There are 5 ways to turn a row about zero (a turn may also mirror it). The second row of each pair is the first, turned, with some noise.
Some pairs, each with its turn after it:
[-21  24 -11 -39  24]
[  2  22  28   8 -42]
(4)

[ 42   9 -45  35  48]
[-23 -24 -49 -23 -60]
(1)

[-27 -20 -49 -29  19]
[-18 -45  -9 -29  30]
(1)

[ -9   2 -23 -19  -5]
[  3  14 -19  16  -2]
(2)

[-41  -4   8  50  -9]
[  1 -61  24   5  18]
(4)

[ 43 -26 -19 -12  26]
[ 14 -18  -3 -45 -32]
(1)

[ 12 -30  29  13 -31]
[  4  -8  45   0 -25]
(3)

[ 44 -49  -9 -15   4]
[ 38  15  14  34 -42]
(0)

[-41  12  25  39  -2]
[ -2 -55  33 -15   5]
(4)

[ 22   7 -15 -42  44]
[ 15 -41 -32  33 -22]
(0)

[-13  19  -6  42  19]
[ 16 -41 -13  18  22]
(3)

[ 43 -20  15  13 -21]
[ 40 -21  28   0 -10]
(2)

[-48 -18 -27 -17  24]
[-16 -51  -1   4  36]
(1)

[ 23 -29  28 -20  30]
[-14 -26  15   5 -52]
(2)

[-24 -45  40  46  24]
[ 22 -19  47  56  15]
(3)

[ -6 -17   2  46 -38]
[-14  35  45 -19  12]
(0)

[ 40  -1   4 -32  16]
[  4  14  16  -3 -51]
(2)

[ 21 -25 -11 -36 -29]
[ 33   3  -5  42 -28]
(2)

[-36  28  -5   9 -38]
[-39 -33   6 -24  22]
(3)

[ 49  30 -24 -12 -17]
[-44  -5  -3  29 -41]
(0)

[ 4 31 -4 10 34]
[ 28  -8 -27  -1  28]
(3)

[-36   3 -35  44 -39]
[-48 -58  -2   8  -7]
(3)

[ 28 -44  50 -19  36]
[ 72  -4  -8 -11 -42]
(0)

[ 36 -47 -36  30  -1]
[ 14  10  60  36 -18]
(0)

[-39 -15  26 -17 -34]
[-19 -12   4  52  23]
(2)

[-26  27 -46  23  52]
[ 58 -20  20  32 -40]
(4)

[ 25  48  12 -48   5]
[-10  37 -10 -35 -49]
(4)

[ 14 -19   5   0 -35]
[-25   0 -24  -3  23]
(4)

[ 52 -40 -29   2  44]
[ 12 -41  -7 -50 -50]
(1)

[ 33  30   1 -41 -45]
[  6  61  -8 -39  25]
(1)

New pairs, each followed by its turn:
[ 31 -49  -3  26  31]
[ 16 -49  -7 -30 -32]
(2)

[-20  37 -34 -35  12]
[ -2  15   9  25 -56]
(4)

[ 23 -49   2  14  24]
[ 10 -46  -5 -17 -29]
(2)

[-26  50   6  -4 -39]
[-37 -32  -5 -12 -45]
(4)

[ 45  22  35 -21 -24]
[-17  16 -23 -14 -54]
(0)

[ -3  38  43  32 -50]
[-44  29  -1 -64 -10]
(0)

[-27   6  52  45 -43]
[-37 -65  11 -35  21]
(4)

[ 34  38  46   8 -21]
[ 39 -19  21 -51   2]
(3)

[ 36 -13  27 -51  25]
[ 36  -7 -48  15 -48]
(0)

[-24  42  -7  -3 -24]
[-4 39  0 10 36]
(2)

[ 20 -45  49  45  51]
[ 67 -23  42 -40 -25]
(0)

[-15  51   2 -40  31]
[  5  28 -31 -27  51]
(3)

[-36 -24 -23  45  -2]
[-48 -34  16  26 -14]
(1)

[ 40 -21 -15   3  36]
[ 15 -15  -7 -34 -47]
(2)

[ 33  -9  45  35 -17]
[ 38 -25  43  -8 -23]
(3)

[ 28 -45 -17 -11 -16]
[-10  29 -25  21  39]
(4)

[ 46   0   7 -39 -29]
[  4  33   3 -47 -37]
(3)

[ 42 -15 -45   0   0]
[ 22  24 -48  28   5]
(4)

[ 14  13  -5  45 -49]
[ -4 -58   9 -21 -28]
(3)

[-37  51  28   0  10]
[  5 -15   4 -26  68]
(3)

[ 47 -45  -2   1  32]
[ 36  44 -20  -1  45]
(4)

[  3  -4  15 -51  24]
[ 27  -8 -46  13 -14]
(0)

[ 10 -10 -20  35 -46]
[-26  36  45   3   2]
(0)

[ -2  31  25 -41 -20]
[ -5  22  10 -50  19]
(3)

[-48  -3 -39 -39 -14]
[-30 -24  -1 -12  65]
(1)

[-45 -36 -51  35 -37]
[-81 -23  38   8   8]
(1)

[-21  19   0  -9 -35]
[ 5 24  1 24 28]
(2)

[ -1  -7  38 -40  13]
[ 31   2 -45  -7 -19]
(0)

[ 50 -10 -20 -47  21]
[ 21  55 -32  -6 -33]
(3)

[ 19 -20 -32 -12  12]
[ 18  30 -17  25   3]
(4)

[-51 -21 -29 -30  11]
[-16  17  42  54  -7]
(4)

[-19 -14 -26  -2  35]
[-18  -9 -41 -15 -10]
(2)

[-40 -18 -45  -5   5]
[-13   1 -61  11   9]
(2)

[ 48  27  29 -17 -45]
[ 23  -1  18 -71 -29]
(3)

[ 13  17  47 -20  16]
[ -3  22  16 -50  -5]
(4)

[  7 -40  49  42  33]
[ 56 -11  37 -44 -17]
(0)

[  4 -49   0 -27  -7]
[ 11 -28 -16  32 -32]
(2)

[ 20  -5 -31  -5   7]
[ -8  -7 -11 -32 -15]
(1)

[-15  48  10 -18  43]
[ -7 -54 -40 -14   8]
(0)

[-36 -39 -23  -6 -32]
[  9 -19 -40  42  18]
(2)

[-19  19  13  43   8]
[ -9 -20  27 -41  21]
(0)

[ 51  27 -47  29  -5]
[ 22 -36 -54 -13 -37]
(3)

[ 38  45 -14 -48 -20]
[-46  -2 -47  28 -35]
(0)

[-51 -50  39 -21  13]
[-52 -46 -11  43  -7]
(2)

[-51  -2  -9  34  40]
[ 35 -32  52  21  -2]
(4)

[ 38 -17 -21   1  25]
[ 26  16 -27  21 -30]
(3)

[-28  -1  34  18 -43]
[ -3 -15  27  34  41]
(2)

[-31 -34  44  -1  -8]
[-11  11  57  18  15]
(3)

[-27 -30 -50   5  48]
[ 30 -32  25  46  40]
(0)

[-38  40   2  25  22]
[-40  18  -4 -27  43]
(2)

[  7 -31  46  -8  33]
[ 12  29  33 -33  38]
(4)

[  9  40  52  23 -46]
[ 9 71 11 39 -1]
(1)

[-50 -41  15 -40 -42]
[-1 -8 64 -3 64]
(1)

[-28   4 -19  45  43]
[  6 -44  40 -11  36]
(0)

[-48  35  20 -47   6]
[-32  11  50 -13 -48]
(4)

[-28 -38 -24  26 -24]
[-14 -28   3  45  30]
(4)

[ 24 -45  46 -49 -45]
[ 49  34  66 -31  16]
(1)

[30 41 14 15 34]
[ 22  13 -47  16 -30]
(1)

[20 31 34 36 42]
[  4 -50  15 -46 -24]
(0)

[-14  51  17 -28  -6]
[ 16  31 -32  16  38]
(1)

[ 30 -13  13  28 -44]
[-24 -20 -42 -16  31]
(4)

[ 19 -42  -5 -32  33]
[ 10  54  -8  30 -22]
(3)

